The same things were measured in two ways. Each way mixes the same 9 hidden numbers, adds some noise and spreads widely along 6 directions of its own, which tell nothing about the thing.
In the rows, 128 means zero.
Some things both ways: the first way, then the second way.
[108 161  97 188 132 131 190 125 106 130 223 116 128  79 132]
[149 137 174  57  83 100  92 161 129 160 150 113  92 148  97 109 221 131
 156 121 111 140 126  71 152]

[129 101 140 102  87 136 104 157 147 152  93 123 158  89 104]
[113 132 118 104 163 161 119 126 134 114 114  88 154  96 128 141 127 148
 114  98 108 125 168  99  93]

[ 81 113 128  50 139 143 133  97 145 159 163 121 118 169 156]
[127 157 175  95  87 121 116 131  52 129 154 124 125 149 167 149 111 150
 155 105 125  93 136 118 161]

[153 155 116 134 127 163 106 142 129  99  67 163 121 101 107]
[130 127  94 117 165 129 120  73 111 116 130 139 125  89 133 132 106 149
 103 138 112 124 163 112 105]

[108 123 168 167 167 119 120  99 127  86 152 136 133 108 142]
[135 129 115 101 119 113 139 117 102 104 136 185 150 155 105 139 114 152
 137 123 176 139 126 123 132]

[124 158  44  90 126 235 124 177 122 114 182 144 130 103  81]
[ 97 113 153  97  98 156 116 136  84 132 167 159 128 128 145 148 106 161
 144 116 175  56 125 169 141]

[102 168  93 168 132 141 144 126 111 120 174 143 138 116  99]
[136 132 163 123 145 155  93 104 126 109 173  91 151  98 153 117 142 177
 102 125  83 110 120  92 158]

[ 71 143 151  97 149 177 131 115 122 107 112 158 119 151 146]
[111  95 160  82  87  63 111 146  49 170 137 130  76 179 164 174 136  75
 140  97 171 139 160 115 163]

[102 170 146 151 106 147 171 144 104 134 210 137 123  88 138]
[130 127 144 103 115 126 127 155 141 166 124 136 137 120 136 123 175 144
 134 140 142 126 124 111 126]

[121 164 119 124 137 138 189 119 116 119 179 128  95 112 117]
[101  94 144 147 195 131 145  79 110 121 121  54 116  96 117 131 108  93
 119 126  94 107 162 105 188]

[142 154 116 117 107  71  99 168 140 152 157 109 123 152  79]
[117 118 186 124 176 146 111 111 139 168 110  18  79 106 149 125 177 107
 118 151  43 126 131 102 116]

[133 110  93 171 129 130 107 142 159 141 146 110 163 128 105]
[111 133 124 113 154 187 121 123 131  86 140 130 158 109 105 123 115 204
 114 135 124  83 114 146  95]

[143 144 102 127 149 138 113 138 126  95 139 131 116 120 106]
[100 103 135 136 164 139 156 123 141 140  92 108 106 128 124 130 101 110
 125 158 119 123 120 161 114]

[107 122 150 114 149 147 128 115 137 152 175 147 136  97 132]
[111 135 154  84  92  97 109 150  92 125 140 135  87 160 140 141 132 123
 125 111 114 131 142 105 125]

[121 155  89  94 183 208 198 100 105 110 189 158  78 190 163]
[121 110 148 133 143 127 134 161 160 145 109 107 132 126 139 113 135 126
 113 151 119 150 105 127 145]

[ 91 184 110 139 125 130 166 126 110 124 181 143 123 103 136]
[115 111 175 129 150 154 186 147 192 191  81  77 128 113 133 115 173  81
 152 153 104 131 123 111 138]

[ 94 193 137 128 102  76  32 194 144 107 106 140 148  34  73]
[122  95 134  87 107 136 177 125  69 140 126 128  77 139 124 137 110 114
 163 151 133  85 143 161 132]

[139 147  87 162 125 119 120 124 133 103  77 135 149 122  79]
[146 127 127 108 135 142 121 112 115 110 151 138 150 137 122 153 119 171
 129 128 113 135 131 117 109]

[ 94 138 150 156  90 136 171 101 129 135 153 117 125 133 152]
[113 126 140 116 103  83  96 185  82 169 124 131 104 158 156 165 144 139
 128 144 133 124 126 136 122]

[ 89 107 188 131 113  76  51 129 152 144 132 123 165  99 145]
[117 146 151  86 101 117 114 107  60 141 141 163 109 166 130 164 123 148
 152 119 165  91 134 137 109]

[ 92 178 134 112  93 121 131  73 164 192  67 172 123 126 166]
[141 137 131 127 158 147 158  88 147 166 135 136 183  99  93 153 171 147
 159 134 131 104 150  92 138]

[149 105  99 149 119 132 112 155 123  87 108  96 157 108  87]
[121 136 124 113 144 147 124 121 128 128 115 131 145 116 134 136 103 150
 127 122 132 129 140 132  99]

[131 150 148 129 132 112  85 115 153 146 109 152 129 113  91]
[133 119 139 111 142 134 154 118 158 147 116 137 158 138  96 138 170 125
 145 129 155 149 129  96 132]

[132 113  86 146 139 111  95 141 153 149 105 100 152 147 142]
[107 162 139 119 171 174 123  37  93 111 135 108 110  62 140  92  97 160
 120 137  99  52 145 125 129]

[133 154 137 103 123 119 138 113 146 131 145 151 110 153  69]
[132 122 152 125 135 150 157 144 102 118 122  93 138 154 147 162 128 155
 129 145  84 129 119 121 108]

[137 139 140 157 144 124  74 138 130 116 105 145 141  82 104]
[128 132 116 104 141 118  99 112 112 100 133 132 110 114 144 104 117 161
  91 141 100 141 127 105 117]

Other things, the second way, with their names:
J_503: [143 140 156 130 129 154 173 121 125 135 122 118 142 124 172 136 123 149
 128 159  82 119 118 112 120]
J_804: [118 126 114 143 171 144 126 132 153  97 114 117 175 107 134 119  95 161
  97 127 127 144 126 121 138]
J_303: [124 112 155  99 155 170 149  99 141 132 131  90 133 119  84 125 155 126
 154 120 127 106 141 111 139]
J_209: [107 143 129 139 162 118 108 115 122 117 114 124 101 149 137 155 121 155
  91 156  73 144 120 115  61]
J_655: [125 142 153 132 179 134 138  71 116 131  92  60 108 122 165 144 105 102
 113 132  62 155 154  91 101]
J_31: [153 108 159  80 108 155 139 142 125 148 164  93 154 109 131 141 186 138
 154 102 107 114 159  73 164]
J_669: [113  92 127 120 156 145 165 116 172 150 104 137 127 114  92 110 129 103
 145 150 166 124 124 150 145]
J_302: [108  99 158 143 185 131 121 109 185 175 106  58 126  92 143 129 142  71
 117 121  97 153 155  97 161]
J_826: [141 128  95  99  90 103 112 141  97 140 160 215 162 124 151 157  89 163
 136 118 185 125 144 143 133]
J_960: [152 159 150 116 140 144 138  89 143 141 136 109 145  91 132 106 141 136
 144 134  85 125 144  82 151]
J_486: [117 125 124 117 125 113 137 112  85 144 140 162 146 130 142 172 103 129
 145 110 158 106 160 126 140]
J_832: [111 136 157 105 135 136 136 156 159 173  90  93 128 126 135 139 174 114
 136 127 112 138 141 101  96]
J_401: [129 122 108 104 154 151 141  88 133 140 132 157 148  89  89 112 145 155
 143 140 168  91 140 132 132]
J_4: [106 145 155 117 153 156 154  53  59 120 116 128 108 147 143 153  84 139
 138 135 138  77 130 148 100]
J_945: [137 145 136  84 100 137 155 119 114 137 141 196 158 166  87 162 159 165
 166 123 181 110 123 116 102]
J_451: [126 131 149 132 144 132 140 109 107 131 132 128 149 133 135 138 140 155
 125 140 131 113 117 110 146]
J_698: [103  96 120 137 145 139 154 126 116 139 128 147 136 105 137 137  95 127
 128 143 158  91 134 159 154]
J_899: [129 189 155 107 111 113 118  93  84 168 120 157 115 135 182 146 114 140
 135 134 118 114 138 112  93]
J_40: [ 87  84 110 134 146 149 118 189 164  98 134 148 191 142 105 176  98 156
 109 100 175 136 133 151 121]
J_720: [128  94 114 116 127 128 173 156 160 134 123 149 133 146  71 151 131 122
 159 152 123 137 138 136 123]
J_756: [125 154 148 126 142 163 158 120 124 142 109 127 190 128 178 171 121 155
 124 116 141 125 135 109  95]
J_639: [ 99 124 172 134 145  80 147  88  71 146 106  91  52 160 167 138  98  64
 123 141  93 132 140 111 158]
J_601: [130  93 126 119 154 104  78 158 115 133 135  86 117 150 109 175 137 142
 116 134 102 161 138 129 106]
J_386: [125 134 117 116 116 186 172 152 145 113 123 155 146  97 167 116  81 175
 125 157 102 101 123 157  85]
J_23: [146 121 129 102 130  99  98 126  81 109 142 102  90 131 127 108 118 146
 122 148  87 142 128 118 154]
J_970: [ 89 109 141 138 179 144  97 103 113 112 135 102 118 137 107 162 110 151
 108 128 126 103 125 147 112]
J_629: [134 139 113 107 136 127 134  79 109 114 147 172 152 134  83 150 101 145
 156 112 155 126 153 116 136]
J_62: [138 122 149  74  57 115 112 195  96 140 159 157 101 167 137 146 147 159
 152 134 123 121 118 137 122]
J_198: [130 155 149 133 138 140 147 119 100 141 112 110 137 124 178 143  97 143
 132 145  93 121 133 125 113]
J_686: [104 101  86 115 128 121 123 157 153  97 144 183 149 119  84 142  81 147
 123 118 149 131 151 144 131]
J_591: [138 134 145  72 118  97 101 110  81 146 129 126 103 181  75 167 160 121
 166 109 150 149 149 104 117]
J_219: [126 128 119  99  97 132 125 160  77 104 153 175 155 162 149 186  92 179
 130 111 149 119 140 139  93]
J_123: [125 117 128 120 161 130 144 141 116 174  86  85 121 124 115 151 147 122
 150 158 120 125 142 141 103]
J_445: [171 169 135  78  93 112 128 139 109 169 127 142 120 138 106 145 148 141
 188 137 101 134 151 108 108]
J_470: [139 150 124 106 116 127 155 119  91 148 118 164 127 128 122 123 129 166
 155 165 136  93 119 140 114]
J_80: [111 116 135 114 123 142 144 119 105 134 153 144 132 119 122 155 102 134
 156 123 134  83 152 142 145]
J_145: [112 141 156 103 113 155 167 119 125 129 117 163 151 160 113 139 127 137
 158 118 176 111 114 129 122]
J_879: [127 118 109 137 158 121 118 131 110 115 128 119 154 133 120 163  87 147
 128 130 122 144 146 138 129]
J_791: [114 138 143 115 144 146 117 110 107 132 138 138 162 129 111 148 144 168
 135 117 170  92 124 128 129]
J_161: [113 122 153 110 114 141 146 133  95 139 139 139 136 144 143 163 123 141
 144 122 144  97 134 135 129]
J_472: [107 144 111 141 143 123 140 120 135 126 106 171 122 135 131 145  78 146
 121 157 121 126 124 158  85]
J_333: [ 99 130 139  85 118 130 140 100  79 109 137 153  94 147  96 124 119 139
 143 123 158  80 135 135 133]
J_54: [123 124 150 110 159 145 125 117 148 135 127  85 144 109 108 127 166 131
 130 116 111 128 145  86 140]
J_532: [130 123 121  83 115 116  98 139 102 136 141 142 119 128 120 143 146 155
 133 121 142 125 147 120 108]
J_873: [138 137 121 112 135 177 168 126 164 162 129 140 199  75 117 135 156 158
 161 129 135  90 156 106 123]
J_837: [123 153 143 103  68 123 150 188 146 133 133 208 170 170 124 147 120 155
 157 121 165 134 112 129 122]
J_702: [129 127 163 129 142 137 125 127 132 155 124 100 131 134 139 147 117 121
 143 134 114 134 125 134 140]
J_889: [101 165 169 113  90 129 132 124 106 161 127 180 100 151 177 137  73 126
 152 139 148  92 112 175 110]
J_857: [125 155 152 106 110 149 162 169 109 151  87 102  89 123 183 101 146 157
 124 183  72 105 105 137  77]
J_987: [118 106 138 119 133 130 137 120  98 146 137 127 138 107 170 136 120 133
 121 131 149 105 137 125 158]
J_814: [ 84 130 134 150 181 120 120 114 152 131  95  91 101 110 155 140  89  96
  94 130  75 145 157 117 102]
J_578: [157 137 118  92 107 132 144 127 103 131 134 150 131 117 149 128 113 153
 139 145 111 132 140 120 114]
J_558: [121 154 134 124 132 112 119 120 122 131 134 140 141 118 143 145 117 141
 123 121 102 128 149  94 130]
J_346: [ 97  85 139 139 174 110 122 115 166 146 129  95 106 123  79 150 110  63
 140 119 109 143 164 121 168]
J_139: [113 112 131 126 180 154 140  69 120 122 136 109 148 112  90 157 117 132
 138 116 135  97 158 119 137]
J_389: [ 95 121 137 120 145 107 125 123 121 168 107 136  99 137 109 144 121 105
 143 142 153 110 138 152 118]
J_473: [113 113 122 115 163 169 134 121 160 129 117 120 162 113  92 137 138 151
 134 124 149 118 133 133 106]
J_726: [142 153 153  90  93 125 119 111  62 105 164 168 161 164 141 158 129 181
 136 100 164 113 125 101 138]
J_684: [135 163 123  99 122 141 114 133  86 119 122 121 130 119 164 140 103 177
 123 128  97 116 141 123  80]
J_404: [133 145 145 101 104 127 138 110  64 141 130 169 118 151 153 134 106 159
 148 150 166  96 106 158 126]
J_7: [124 114 158 133 160 152 138 121 171 144 126 104 161 138 104 154 151 132
 134 133 121 138 120 116 127]
J_622: [146 135 144 110 132 150 106 111 129  85 157 144 154 161 125 144 119 187
 112 129 125 157  96 120 101]
J_882: [133 151 120  99 122 124 114 112  60 111 133 135 126 120 186 138 100 170
 105 120 117 116 149 107 100]
J_790: [146 134 101 101 103 155 183 158 139  98 127 191 175 148 108 143 107 183
 146 144 136 137 120 132  90]
J_852: [143 141 133  92 135 153  89 129 121 120 152  95 173  79 150 122 141 164
 122  87 116 122 165  81 144]
J_210: [109 138 149 125 147 139 102 150 157 144 128 123 158 132 124 156 178 172
 109 133 119 121 118 104  86]
J_517: [130 108 110  88  93  87  82 156  80 140 159 173  53 143 112 136 112 159
 136 171 119 114 122 176 110]
J_372: [160 139 132  85 107  80 120 116 105 190 134 146 100 130  96 138 184 120
 174 147 129 133 150  98 137]
J_540: [140 115 152 112 163 130 108  80 148 132 150  94 135 112 107 125 168 126
 124 115 105 145 143  72 160]
J_461: [ 78 116 149 122 164 128 100 124  93 164 102  70  74 113 125 150 108 102
 139 130 114  78 160 162 117]
J_82: [125 128 143 110 107 110 178 174 116 177  70 133  95 160 168 128 158 116
 133 179 130 139 108 134  87]
J_405: [143 150 173  96  98 153 186 124 118 155 127 136 152 147 131 141 150 129
 174 129 128 109 123 106 137]
J_876: [119 107 127 148 197 169 121  96  92  79 134  42 152  83 164 127  88 167
  86 135  70 107 140 122 145]
J_289: [127 111 119 111 125 127 184 165 159 119 107 143 140 140 104 127 158 127
 125 143 109 150 129  95 117]
J_704: [140 125 122  86  95 116 128 163 113 112 143 136 119 122 132 112 118 139
 134 120 104 139 151 104 146]
J_222: [145 128 146  94 116 145 159 145 142 146 131 117 122 127  95 121 170 141
 161 153  95 120 127 111 126]
J_547: [116 125 156 115 142 135 122 138 119 149 133  70 141 116 136 165 127 106
 152  94  93 124 179  95 150]
J_563: [130 151 133 131 155 131 144 108  96 154  90 120 128 121 149 120 114 152
 133 173 130 111 107 151 111]
J_783: [108 132 161 116 151 128 151  88 122 195  99 104 106 107 136 134 138  76
 161 127 141  99 155 120 145]
J_897: [123 148 126  96  91 113 153 149 133 156 120 194 147 151 129 158 125 124
 154 113 161 134 147 113 109]
J_742: [ 69 130 155 137 168 139 150  79 117 128 102 102  91 124 132 143  72  83
 129 112 112  94 158 134 130]
J_745: [100  79 137 152 170 170 136 125 126  85 156  89 154 105 135 148  65 140
 108 118 102 102 141 147 171]
J_395: [148 138 148  96 125 128 101 124 145 123 161 127 134 143  96 150 164 162
 135 122  87 149 132  87 106]
J_623: [110 121 120 104  91 115 109 168  63 120 149 168 107 148 170 162  84 170
 120 138 133  98 131 164 103]
J_301: [120 107 112 115 178 143 114  72 121 119 140 107 132  75 111 122 119 135
 119 115 129 103 169 112 147]
J_616: [ 84  90 118 111 136 117 110 117 101 143 153 158 115 125 104 180  89 108
 143 101 176  86 169 161 141]
J_408: [138 134 145 117 160 141  88 114 127  97 136  83 121 131 136 125 115 162
 103 131  78 156 122 110 110]
J_181: [169 144  94  81 135 145 136  97  80  97 136 142 143 118  91 125 147 201
 138 146 119 117 140 108  95]
J_688: [134 140 148  74  91 116 111 185 104 161 127 115 118 138 142 146 184 145
 143 118 112 126 148  90 109]
J_485: [152 158 141  85  71  95 150 168  93 166 117 170 120 154 144 122 151 144
 164 153 143 133 122 116 131]
J_480: [ 84  97 130 155 149 102  98 143  88 118 141 129  89 156 144 173  71 139
 102 153 110 108 119 181 123]
J_913: [110 108 133 128 180 139 133  85 149 133 119  89 112 105  92 124 110  95
 134 123 112 130 156 119 150]
J_971: [126 135 141 102 156 144 146 124 140 154  89  80 132 117 121 137 163 114
 144 123 114 138 157  91  99]
J_796: [146 130 153 105 121 124 138 147 143 152 118 128 173 153 129 140 167 133
 145 118 163 162 119  97 142]
J_454: [145 132 115  91 106 122 188 119  96 159 116 161 125 130 111 143 144 128
 175 152 132 107 155 117 118]
J_648: [133 109 115 105 124 106 133 177 147 141 109 126 130 135 118 135 138 121
 134 134 122 170 144 114 123]
J_833: [141 115  87 111 136 133 128 193 150 119 104 139 152 129 113 140 133 180
 119 159 118 159 124 141  69]
J_499: [136 162 173  73 107 124 140 100  79 203  93 118  87 131 149 103 168 108
 175 145 165  96 124 128 124]
J_900: [137 144 108  88 117 153 136 173 141 147 108 143 138 111 113 125 135 171
 152 152 124 119 134 151  73]
J_948: [124 120 104 128 156 154 155 126 132 124 123 137 165 104 119 157 107 159
 133 138 121 110 150 133 107]
J_653: [133 125 109 107  96 116 122 146 119 110 173 203 170 144 118 170 100 164
 135 102 155 133 148 117 131]
J_874: [124 137 158 111 148 130 102 124 104 147 118  70 124 120 141 126 148 135
 129 124 108 121 136 107 141]
J_566: [119 114 117 129 130 118 114 140  84 114 138 154 134 151 137 156  69 167
 129 148 149 120 112 177 127]
J_264: [111 124 107 120 113 121 198 132  67  80 102 174 108 177 146 156  10 123
 138 139 131 124 135 171 107]

Some of these things the first way, each followed by its name:
[117 141 164 134  98 123  90 134 147 120  98 148 133  78 129]
J_833
[ 87 121 109 134  82 125 123 144 127 126 137  92 154  76 186]
J_461
[ 96 158 136 207 113  95 145 146 117 113 153 115 153  88 174]
J_401
[113 145 132  95 104 156 152 120 136 134 101 145 125 125 115]
J_486
[141 145  90 104 157 138 166 106 129 117 150 122 100 159 120]
J_960
[158 146 138 139 111  98 124 137 151 116 113 126 108 125 100]
J_181
[ 63 135 158 152 140 135 156 104 135 112 186 146 152 144 166]
J_161
[107 125 101 101 120 151 114 150 155 147  90 126 156 128 135]
J_616
[ 80 172 122 114 126 175 149 128 118 124 121 161 120 146 144]
J_987
[126  95 136 123 155 128 105  96 147 128  96 113 131 163 136]
J_804
[146 105 154 133 131  89 116 122 137 109 153 102 128 113 122]
J_591
[147 152  67 102 153 159 151 146 135 124 173 133 109 148 103]
J_303
[111 156  95 157 125 153 117 145 122 101  84 140 144  92 133]
J_301
[116 142 123 122 103 123 121 120 144 102  95 118 107 151 149]
J_123
[138 143  99 158 157 123 131 115  91 101 143 158 146 110 100]
J_622
[125 150 132 135 120 111 164 100 134 164 148 128 110 164 100]
J_451
[125 141 122  70 129 159 126 107 129 147 119 146 104 159 110]
J_796
[ 77 116 187  88 162  87 119  88 131 110 116 155 141  86 182]
J_264
[ 94 135 124 118 168 158 122 112 140  96 132 143 124 105 143]
J_704
[ 60 177 156 119 104 110 144 147 142 145 171 147 143 123 114]
J_31
[118 149  89 121 129 140 140 167 126 113 132 132 149 120 111]
J_386
[ 94 158 161 166 124 117 122 111 132 114 116 153 129 128 138]
J_82
[134 125  93 102 118 160 177 124 114 123 172 101  99 159 133]
J_874
[ 92 140  73 146 169 132 130  72 138 118  60 136 142 120 179]
J_346
[138 111 149  97 170 123  89  94 134  82  91 151 121 161 126]
J_655
[153 142 102 113 151 168 114 125 144 113 145 144 107 149  89]
J_480
[137 136 113 140 150 156  95 138 157 100 151 128 116 152  94]
J_857
[ 84 134 136 108 135 190  92 106 140  50 155 150 138  66 116]
J_547
[140 121 128 100 121 173 125 134 149 138 167 135 123 119 102]
J_832
[144 127  79 116 189 167 189 117 112  75 177 121 100 162 159]
J_913
[130 119  89 118 123 119 115 119 144 180 104 122 154 113  92]
J_145
[114 133 123 124 161 141 104 123 123  83 154 126 117 163 139]
J_404
[121 115 133 119 115  66  41 131 156 160  58 125 162 125 109]
J_4
[128 142 102 117 120 133  94 166 106  88 164  95 111 108 126]
J_499
[115 164 133 157 136  82 134 115 154 123 130 133 130  92 122]
J_720
[125 147 106 107 117 169 146 110 156 122  87 153 124 140 124]
J_948
[151 116 106 100  98 104 183 101 149 212  77 102 125 158 108]
J_558
[ 82 161 105 101 153 164 127 128 132 109 149 162 136 119 119]
J_745
[124 117 162 111 105 151 130 122 132 116 142 143 144 143  79]
J_756
[107 134 105  90  81  71 108 142 150 198  58  89 141 147 136]
J_783
[130  91 111  97 163 129  98 113 155 150 106 119 150 133 138]
J_742
[115 139  77 132 125  97 126 122 118 112  99  96 142 149 106]
J_702
[113 156 108  90 148 165 161 143 136 132 202 143 112 146 118]
J_62
[139 173  98 101 131 121 118 134 109 119 119 130  87  89 111]
J_23
[121 125 173 140  95 138  99 151 156 115 188 112 134  83  77]
J_688
[131 122 116 173 113 104  92 133 141 140 119 119 163 105 107]
J_970
[124 180  88 132 120 108 116 128 150 143 127 138 122  89  97]
J_222
[183 117 105 118 124 119 106  93 169 201  31 152 130 162  93]
J_209
[148 125 106  97 161 145 122 122 108 106 146 145 118 134 124]
J_408
[140 157 147 130 110  77 147 139 165 125 121 111 109 145  85]
J_454
[136 126 118 157 104 127 252 135  97 105 194  98 124 135 139]
J_971
[127 138 110 171 129  82 100 101 150 143  90 137 162 104 101]
J_395
